The rows are grouped in 4 ways, from coarse to fine. Each group lies inside one group of the grouping before and may be the whole of it. The rows also spread widely along 16 directions, which tell nothing about the answers.
Some rows, each with its group in each grouping after it:
[ 22 -17 -23  24   1  10  25 -11  27 -33 -21   7   7   2  11  23 -11   3
 -13  12  -4 -10 -49  14 -11  27  33  23  30  -8 -17   9] | K_844 pitez zaf nar
[ 37 -16 -14   9  17  30  19  29   4 -20   6  10   8  41  -5  -5  -5  -5
  25   3  -2  -4  -9  34 -36  17  15  11   6   6   5  -3] | K_844 zevom Domor moli
[ 35 -11  -3   7 -36 -15 -31   1 -26  -7   1  -5  23 -13  21  -8  -4 -17
  -4  22  10  16  25   1  12  17  -3  10  -1  20  -3 -29] | K_901 banuv Pifo sisen
[-16  17 -31   1  -8   5  16 -32  -5  -7  -4  10 -29  -1  -1 -19  -1  18
   3  20  46  39   2  23  -9 -16   0  -3 -18 -23 -30 -43] | K_844 zevom Domor fera
[ -2 -13  23  -9  18  -3  22  20 -11 -22   7 -13 -14   6  -2   7  -8 -24
 -10 -10  24  22  -1  13 -15 -14  13 -12  -8   2   9  24] | K_844 pitez kada vuzit
[ -2  18  -5  11 -23 -33 -30 -29  18  15 -24  10 -28  19 -19  -5  -3  13
  21  31  10  36   4 -11   7 -35 -14 -32  -7  -9  10 -30] | K_844 pitez zaf buv
[  7 -10 -15   4 -11  20 -43  18  19  -8  26 -13   0  53  -2  -3  -2  17
  53   5 -22   9 -10 -31 -32 -13 -39 -18  -9  -3   6 -21] | K_901 banuv Nofi Zaso
[-26 -10  10   3  -6 -23  37 -36 -31   9  -9  10   0   6 -33  13   3 -13
 -12 -32  45  -7  35  34   3 -25  -1  16   6  13 -24 -40] | K_844 zevom zifez beke
[ -6  31  16  -5  12  10 -35 -25   0 -16 -11 -29  22 -23  25   5  27   0
 -13  11  -7  11  -3 -60 -32  25 -42  13  13 -21  -6   3] | K_901 gek dodiz Tetef
[-17  17  12 -15  49  29   1  -9  33 -49  -8 -11 -19  -4  19  -6  20  10
  10   9 -25   3 -68 -27 -40 -12 -31  10   9 -38  36  24] | K_844 pitez kigo mobet
[-23   8  27 -12  17 -16  49 -30  -4  28 -35  11  -6 -23  -8   9   4   8
 -21 -20  37 -12  26  20  -4   0  -2  14  10 -11   7  23] | K_844 zevom zifez luv
[-21 -37 -16  -3 -11  -8  32  20   3   9  48 -52 -10  25  16  -9  23  24
  14   5   2   5  -3 -14   7  -7   9 -23 -25   8 -13 -15] | K_844 zevom Kovep Munop
[-12  21   8  -8   2  11 -14 -21 -13 -27   7 -34   0 -36   9  10  -2  -7
 -25 -24 -15 -17  17 -23  -1  12 -13  12   2 -15 -20   0] | K_901 banuv dovi fab
[ -5  29   5 -11  16  11   4   0 -18 -10  -1 -35  -7 -23  11   5 -10   9
  -9   5  16  22  13 -28 -43  18 -23   0   1 -25 -11  25] | K_844 zevom Kovep dusad
[ -6 -11 -26  -8 -28 -10  18 -19  20 -22  13 -14 -57 -37  19 -20 -18  29
   8  21 -14   2 -30  30  48 -45  12  -1 -27 -21  17 -35] | K_844 zevom zifez beke
[ 40  21 -58  12 -17  15 -77  23  18  32 -17  26   8   3  12 -23 -15  10
  25  60 -46  28  -4 -22  -5  26  -7 -18  -7  -5 -12   6] | K_844 zevom zifez luv
[-14 -44  41 -13 -24 -35  12   0 -20  38  13 -39  28  -9  16  52  13 -23
   2  39  33  26  29 -11   3 -32   6 -26   8  33 -10 -27] | K_844 pitez zaf buv
[ 31 -10 -31   2 -32  17  -5  18   1  26  16   1   3   8  14   7 -20   9
   0  13  12   3  56  35   4  34  52 -24 -13  15 -41 -12] | K_901 banuv Nofi Zaso
[-25  -5 -22  -9 -24 -27 -67  15  10  47   3  20 -18  25 -17  13 -12  21
  20 -10 -23   2  26 -27   5 -24 -23 -35  -3  13  -8  14] | K_844 pitez zaf buv
[  4  10  29  22 -16 -21  40 -52 -17   9 -25 -29  19   4 -22   4  15  -6
  12  10  42   9  21  -7  -5  -7 -28  14   7  -6  -4 -53] | K_901 banuv Nofi Zaso
[-15  -8  -6 -18  13  27 -24 -12  24 -14 -46  90   4 -37  35 -32  -9  -7
 -24 -27   9   1 -42  19  15   8 -30  51  -3 -24  30  53] | K_901 banuv dovi fab
[ 16   2 -35  20  -3  15 -19  -6  -6 -21  15  -9   4  29 -31   7  -6  -7
  19 -12 -43 -30  -3   8 -11  -1   1  11  16   9 -30 -46] | K_844 zevom zifez luv
[  8 -19 -33  -7 -30 -18 -13   1 -19  25  11   5  -7 -27   4   2  -8   3
  16  41 -20  -6  -1  23  27 -29   0  10   1  21 -12 -47] | K_844 zevom zifez luv
[ 10  -7 -25   4  -9  11 -45   8   6  30   0  34  12  45 -11 -37  17  -1
  46  19 -19  14  11   5  -2 -16 -28 -12 -16  11  10 -39] | K_844 zevom zifez luv
[-13 -28  13 -17  11 -33  34  26  -7   0  44 -54 -23  12  -2  31  16  10
 -15 -22 -22 -42  23   8   7  -7  44 -21   5  31  -1  11] | K_844 zevom Kovep Munop
[  0   2 -28 -26  -9  31 -11  20 -18   7  34  -2 -27  -6   3   2 -27  22
  30   1  -1  -6  24  24 -24 -13 -16  -2 -13  -4 -19 -18] | K_901 banuv Nofi Zaso
[-13  24   6 -12  16   4   7 -11  19  25   7 -24 -30 -12 -13 -16  20 -23
  -9  21 -32   9  28  18  45 -28  47 -52 -40  -5  -7 -12] | K_844 zevom Kovep Munop
[-22 -15 -27  -8  -9  13 -41  41  36  43  15 -18  -6 -17  16  12 -24  -2
  -7   1 -57  10  -5 -41  35   0  17 -47 -31  -9 -27  67] | K_844 zevom zifez beke
[ -4  32 -16  -3  31  43   9 -24  -1 -37  -8  21 -12   4 -13   7  -8   3
 -10 -28   8 -21   2  28 -43  18   2  26  16 -22 -30  -7] | K_901 banuv dovi fab
[ 17  19 -10   9 -11 -15  -6 -29  22  15 -13  -4 -20  25 -16   5  14  43
  31  19 -24 -31  20   9 -11  -1   0  -9  21  -2  14 -42] | K_844 pitez zaf nar
[ 10   4  -7   2   5  -4  27   4 -10  17 -15  -3   1 -19   2 -10  -1   8
 -17 -11   0 -18  18  12   4  31   9  17   2  -3  -2  27] | K_844 zevom zifez beke
[ -2   6 -16   9   9  19  33   2 -23   3  19 -18 -11  13 -36 -31   5 -32
   1 -16  -6   3  25  35  25 -11  24 -11 -35   2 -30 -29] | K_844 zevom Kovep dusad
[ -9 -10  15  12 -24 -39   9 -43  20  -3 -35  12  -6 -11   5   4   7   7
 -29 -16  18  -5   8   7  36  -1  18   3  10  -2  13  -2] | K_844 pitez kigo mobet
[ 13 -29 -17  31 -37  -5  -2  -7  18 -20  13 -43  17  11  18  -5   2  -5
   4  21  -5  29 -22 -28  25   5  11 -13 -17  -6 -18 -29] | K_844 zevom Domor moli
[-10  36 -31 -17  28  18 -56  13  -9 -17   0  16 -17 -24   2 -28   2 -19
 -17   4 -41  15 -17 -17  -5   1 -16   1 -15 -13 -10  26] | K_844 zevom Kovep Munop
[-29  12  30  -9  36  -6  41 -13  -4   9  -6 -29   1 -22  -7   4  32 -31
 -31  -3   1  -4  -3  -8  16  -6  12  -5 -11  -3  -9  19] | K_901 banuv dovi fab

New rows. What belongs after each?
[ 10   0  17  19  -6 -38   2   3 -11  -1 -17 -16   6  11 -19   4   1 -27
 -18  -5  17  22   1 -24   8   4  -2  -2   0  10  -2  18] | K_901 gek dodiz Tetef
[  0   3  43   0   2 -25  -5 -29   5 -20 -19 -11  -2  -6  -5   8  14 -36
 -14  11   5  19   8   4  18 -32  12 -17   1   5  24 -22] | K_844 pitez kigo mobet
[ 17   6  -3  -5  13  54 -12   1 -17 -25   9   7  14 -10 -12  -6 -10 -48
   9  -9 -20  -2   2  28  -6  -7  -7  22  -7  -5 -19 -27] | K_901 gek dodiz Tetef
[  3   3  -2  -9 -20 -13 -11  14  -4  52  10 -21 -23 -10 -22 -19 -12  -2
  28   9 -39  -2  40   3  45 -32  -7 -33 -35   3  13  -5] | K_844 zevom Kovep Munop
[ 32  -5 -16  36  -3   6  16  15   3  13  -7 -12   9  23 -50   6 -25 -41
  23  14 -36  -4 -21   8  24 -10  14  -4  -7   6 -23  -5] | K_901 banuv dovi fab
[  9  -5 -22  12  13  13  51  17 -30  34 -10  -2  17   8 -31   8 -14   3
  28   7  13  -8 -10   8 -37  12 -30  34  15  -4 -26   8] | K_844 zevom Domor moli
[ 10  22 -33   1   9 -16 -33  36  20  -7   3   9 -60  23 -26 -16 -25  13
  15   6 -35  15 -30  -8   3 -20   1 -26 -20  -8  11  38] | K_901 gek dodiz Tetef
[ 41  14  17   5  -7 -29 -23  -9 -14 -27 -23  25 -18   8 -31  32 -32 -41
 -10  19  21  24  19  41  -9 -28  32  -7  18  22   0 -25] | K_901 gek dodiz Tetef
[ 10 -14   5   2   7   5  54  12   2   3   0  -1 -21  15 -22  15 -22  -7
  11  -3  27   5  -5  39  -8 -16  22   1  -4  -1  -6   7] | K_901 gek dodiz Tetef
[-13 -12  -5  -3  17  10  10   6  25 -18   3  15 -25  19  -3 -12   3  -6
  -4 -17  -5   3 -23  21   7 -16  21 -13 -14  -7   8  17] | K_844 pitez kada vuzit
[  4 -15   7 -13 -21  21 -27 -10  -2   9  21 -10  14  -6   3   5   5  -8
  30  -6 -36 -32  27   8  14 -22 -22   5  -3  10   4 -49] | K_901 banuv Nofi Zaso
[ 23  19  -1  20   4   8  14 -16   8  -5 -10 -19  -9  24 -34  22 -14   0
  16   2 -10 -13  17  14 -23   2  17 -13  17  -7 -15 -20] | K_844 pitez kada vuzit
[ -3 -15   8  -4  -4 -59  -3  20  21  -1  18 -37 -21  23  32  -7  41  39
 -21   0  -7 -13   7 -33  13  26  27 -28  -5  23  29  32] | K_901 banuv Pifo sisen
[ -6  -4  -1 -13   4  34 -14   6   3   3   5   6  -1  -5   2 -10  -5 -13
  15 -10 -20   1   7  10   2 -12 -13  -4 -15 -11   1   0] | K_844 pitez zaf nar
[  3  -2 -17  13 -15   7 -46 -30  32   0 -31  43  22  12  11  -6  14  11
  -9 -18 -22 -22   5  -3   8  29   1  13  21  -1  -2  -5] | K_844 pitez kigo mobet
[ 17  21 -12  -1  -2 -33 -13 -22  19  14 -38  39 -34   1 -13   5   0  31
  10  27 -12 -17  -1  26  -3  -9   7   3  26   2  25  -8] | K_844 pitez zaf nar
[  8 -32   8  -5   0  -8  31   6   2   0   7 -14   5  -7  23  -9  28  -5
   4  27  -2  -4 -19  17  16  -4  15   8  -2  13  22 -13] | K_844 pitez zaf buv
[ 18   2 -16  -8  -7  14 -36  19  18  -1  -9  12 -13 -35  13   5 -33 -18
 -17   8 -42   2  -1  12  29   5  33 -15  -7  -5  -3  38] | K_844 pitez kigo mobet
[-19 -18  29   2  36  42  28 -30  59 -15  -6  19  11  64  -7  -2  41   1
  41 -15  -6 -23 -35  14 -24 -26 -13   1   3 -16  31 -29] | K_901 banuv dovi fab
[ 34  30 -11   8  -6  11 -24 -30   3 -53 -10  -3   1  -3  21  -2   6  20
 -24 -17   0 -25  27   8 -28  56  16  22  24  -7  -8 -20] | K_901 banuv Nofi Zaso
[  3 -45   6   3 -34  -9  24  -4 -11  26  -5   6  17 -21   0  -1 -16 -13
  15  -4   1 -12   1  23  41 -24 -16  26  -5  10  11 -16] | K_844 zevom Kovep dusad
[ -1  41  11   0  14  -5 -42 -14  23  16 -36  29 -12  19 -18 -23   9  -7
  -2  -8  -3  19  25 -14  -1   2 -11 -26 -15 -13  18  23] | K_901 banuv Nofi Zaso
[-16  36   9 -14   6 -17 -33 -37   4 -13 -35  27 -22 -29   7   0  -3  14
 -19  -5  13   5   1 -15 -10  -6 -32  14  11 -21  15  13] | K_901 banuv dovi fab
[-14 -17 -35  -9 -32  22 -48   2  10 -23  -5  50 -26   3  14  -2 -58  25
  21 -20  29  38 -17   6 -23 -24 -43   8  -8 -27  -5   8] | K_844 pitez zaf nar
[ 21 -11  -4  29 -30 -18   2  -8  -2  -9  -5  -8  -3  30 -27 -17 -10  -4
  20 -14   6   6  -1  -1  17  -8 -18   9  -9   1   5 -27] | K_901 gek dodiz Tetef
[-17  -2   8 -24  18  27 -38 -13   4 -28   5  24   3   6  15 -10  23   0
  14 -19 -18 -14  -5   3 -26 -15 -36  17  10  -4  24 -21] | K_844 pitez kigo mobet
[ 13  14   2  21  20   7  47  -5 -15  -4 -11 -18   5  10 -37  -6   4 -38
  -5   1  10   6  -6  15   0   5  14   6  -8  -2 -23  -7] | K_901 banuv Nofi Zaso
[  6  10 -24   6   7 -15 -30   7  -4  -6 -23  43 -10  16  -1 -48  19  -2
  -1   7   4  27 -22  -2  -1   8 -21  11  -9   1  20  12] | K_844 pitez zaf buv
[ -4 -32   5   6  25  -4  49  25   3 -21  25 -18   4  42   4 -14  43 -19
 -22 -21  16  -3 -17  14   3  19  42  -1 -14  22  -6  13] | K_901 gek dodiz Tetef
[-32  10  11 -27  31 -13  18 -15 -40  21   3  -1   7 -31   5 -14  52 -31
 -25  29  19  14  16  14   3 -19   1   5  -9  17 -14 -29] | K_844 zevom zifez luv
[ 11  29 -22 -26  27  30  -6  18  -1  17   7  -6 -20 -35  13  11  -3   9
  -1  38 -34 -12  10  18 -23  14  23 -11   7  -7 -17  17] | K_844 pitez kada vuzit
[ 23   1  -6 -20 -21   6 -20  11 -22  13   3  21  -9  -9  12 -19 -14  29
  19 -16   9 -17  47  23 -15  16 -31  25   1   3  20  -5] | K_901 gek dodiz Tetef
[  6 -32  24  -3 -16 -66  35  12 -34 -17  12 -16 -16  16  -9  26   0   9
 -28 -43  43 -25  31  20  -4   4  19  19  22  40  10   7] | K_901 gek dodiz Tetef
[ 22  24  22 -10  29  -6  12  -7   0   3 -25   4   3 -19  15  -4  31 -19
 -19  47  11  17  -2  12 -11  14  20   4   7   3  15   5] | K_901 gek dodiz Tetef
[  2 -20  11   5  -5  17  -1  -6  33  -8  -9   2   7  -9  13  -1  -7 -27
   0   5 -15  11 -29   1  33 -14  10  -6 -18 -11   8  11] | K_901 banuv Pifo sisen
[  4  17  -1  -4  10  21 -11 -19  34 -14 -17   9  -5  -5  27   0   7   1
  -3  39  15  35 -21  -4 -18   3  10 -13  -6 -22  -2  -1] | K_901 banuv Nofi Zaso
[  0   5 -32   7  12  63   8   2  36   5  -4   8  -8   7  -4 -34 -16   9
  39   0 -34   3 -35   5  -1  -4 -22   2 -26 -43   0   8] | K_844 zevom zifez luv
[  1  -1  13 -19  -6 -36 -41  18  13   4  13 -27 -19 -15  23   8  13  -2
  -9  28 -32   7   2 -29  22 -15  11 -33 -10  16  23  17] | K_901 banuv Nofi Zaso
[ -3 -18  32   3   1  14  24 -23  52  23  -3 -12   5  27  -4 -10  37   4
  23 -18 -31 -37  10  10  35 -11  10 -14 -12  -5  32 -17] | K_901 gek dodiz Tetef
[-22  19  32   2   5 -32  -6 -24   3   6 -17 -28 -12   5 -12 -15  24   2
   4  -2   6  20   5 -43   1 -21 -40 -19 -10 -15  28   4] | K_844 pitez kada vuzit
[ 25  13  -5  18 -21 -21  -8 -22   1 -15 -18   7 -22  -1 -25  -7 -15 -16
  -2   7  -1   9   1  20  28 -18  13   2  -5   0   0 -29] | K_901 gek dodiz Tetef
